There are 2 nested groupings, the coarsest first. Each group lies inside one group of the grouping before and may be the whole of it. The rows also spread widely along 4 directions, which tell nothing about the answers.
Some rows, each with its group in each grouping after it:
[ -6  -2  31  17   5  -8   2  -7   9  -4   2   8 -12 -14   1 -15]	zer K_929
[  4 -17  16   7  12  -4   9   8   4   7   5  -4 -11   5  -4 -24]	zer K_778
[-24   5   7  16  -9  12  -7 -19 -14   3 -11   9  -1 -12  -1 -15]	mem K_410
[ -7 -22  28   2   4 -11   1   3   4   4   2   6 -33 -13  -8  -8]	mem K_804
[-16  19  23  32  -2  -6  -4 -12   1  -4  -1   5  18 -19  10 -12]	zer K_147
[-14 -11  40   9  -6  -5   1  -4   0   6   4  15 -26 -13  -5 -23]	zer K_778
[ -8  -5  41  15   1 -15   3  -1  10  -2   4   8 -12 -11  -1  -9]	zer K_778
[ -6  11  12  17   7  -6   3  -2   3  -8   4  -3   8  -9   8 -10]	zer K_147
[ -3  -4   5   5   6  -1   5   5   1  -5   5  -4   1   7  -1 -16]	zer K_778
[-6 -6 -3 13  7  1  4 -5 -1  0 -6 -7  3 -3 -4 -7]	mem K_410
[  4 -15  -5  -3  16  -5   7  13   3  -5   2 -13  -8   9  -6  -8]	mem K_804
[-27   4  26  11 -11  -4  -4 -14   0  -9  -2  17 -14 -20  -2   4]	mem K_410

New rows, each followed by its group in each grouping:
[  6 -11  10  17  14   3   5  -4   2  12  -1  -3  -5  -4  -1 -31]	zer K_929
[-13  -1  20   9  -6   3   2  -5  -3   0   2  10  -8  -4   0 -20]	zer K_778
[ -9  11  -4   3   1  15   0  -7  -6  -9   1   3   0   1   3 -21]	zer K_929
[ -8   0  10  -4   1   1   5   6   1 -12  10   3 -10   6  -3 -11]	zer K_778
[-13  -7  43  21  -5  -8   0  -9   3   9   2  13 -13 -16  -3 -19]	zer K_778
[-14   3  22  16  -6   3   2  -6  -3   0   2   9  -2  -5   1 -21]	zer K_778
[ -2  11 -12  -9  12   5   7  13  -2 -21  12  -8  -3   8   3 -10]	zer K_147
[-23   2  24   5  -8  -4  -4  -6   0 -11   0  14 -17 -13  -1   0]	mem K_804
[  6  -1  11  20  14  -6   6  -3   9   0   2  -6   5  -3   2 -15]	zer K_929
[ -6   7  15   6   7  -8   5   3   3 -11   9   2  -7  -8   3  -9]	zer K_147
[-12   2   5  -9  -1  13   0  -2  -5 -11   7  12 -22  -1  -3 -19]	zer K_929
[ -8  -1  -4  20   5   5  -1  -8  -4   3  -8  -6  15  -4   0 -10]	mem K_410
[-18   7  17   5  -7  11  -5 -13  -8  -3   0  16 -16 -11   1 -24]	zer K_929
[  4  -6  -1  -2  14   1   8   7   5  -8   8  -8  -9   8  -2 -16]	zer K_929
[-24  11  38  16 -11 -21  -7 -11  11 -21   0  15  -6 -24   2  16]	mem K_804
[ -3  -9  19  14   4  -7   6   1   4   3   3   0  -3  -1  -1 -18]	zer K_778
[  4  11  -9  14  14   4   5  -2   6 -12   2 -12  22   9   6 -11]	zer K_929
[-22  10  29   5 -14  -2   0  -6   0 -18   6  18  -9  -9   1  -5]	zer K_778
[  2  -3   9  20   9  -7   7   0   5   3   1  -9  14   3   2 -18]	zer K_778
[-11   3  26  13   3  -8   2  -1   4  -5   4   6  -8 -15   3 -13]	zer K_147
[-13   5  24   9  -3   0  -1  -9   2  -7   4  11 -12 -12   0 -14]	zer K_929
[ -3 -23  18  17   9  -3  -1  -2  -3  18  -8  -2 -15 -10  -6 -24]	mem K_804
[-16   3  26  31  -7   2  -4 -18  -6  15  -6   9   9 -13   2 -29]	zer K_778
[-10  13   9  14   3   0   1  -2  -2  -8   4   0   7  -8   7 -13]	zer K_147
[ -8   6   0   4   7   9   2   4  -9  -5   4  -1  -3  -1   3 -23]	zer K_147
[ -2  -7 -12  -6  10   1   8   7   2 -11   1  -8  -5   7  -5  -1]	mem K_410
[-23   9  31  15 -14  -2  -2 -12  -1  -6   3  17  -4 -12   2 -13]	zer K_778
[ -7  -8  26  13   4   3  -1  -8   0   8   0  10 -19 -13  -4 -25]	zer K_929
[ -4 -10  17  22   4   1   4  -4  -5  16  -2   0   0  -3  -1 -32]	zer K_778
[-31  15  14   7 -13   2  -5 -15  -4 -23  -2  15  -1 -15   1  10]	mem K_410
[ 10 -28  14   2  18   5   5   5   0  19   4  -2 -33   0  -8 -38]	zer K_929
[ -6 -15  29  11   8 -18   2   3  11   0   0   3 -18 -13  -6  -2]	mem K_804
[  4 -10  20  10  14  -9   6   2  11  -2   5  -2 -13  -4  -3 -16]	zer K_929
[  2 -16  -1  26  16   2   4  -4  -3  17 -10 -12   8  -4  -5 -21]	mem K_410
[  0  -4   0   2  13   4   7  10  -4   0   8  -6  -8   2   0 -25]	zer K_147
[  6 -16  24  23  19 -12   8   5   5  16   3  -7  -8 -12   1 -27]	zer K_147
[  3 -12  24  14   8 -10   9   4   9   3   4  -2  -6  -1  -1 -17]	zer K_778
[  0  -3  17  17  13  -8   4   3   3   4   3  -5   0  -9   2 -19]	zer K_147
[ -8   7   6   3   2   8   1  -5  -2 -10   5   5  -6  -2   2 -17]	zer K_929
[ -9  18  12   9   1  -2   1  -7   8 -23   4   5   5  -3   6  -1]	zer K_929
[-11  -8  23   7   1 -11   0  -1   4  -5  -2   4 -15 -11  -3  -3]	mem K_804
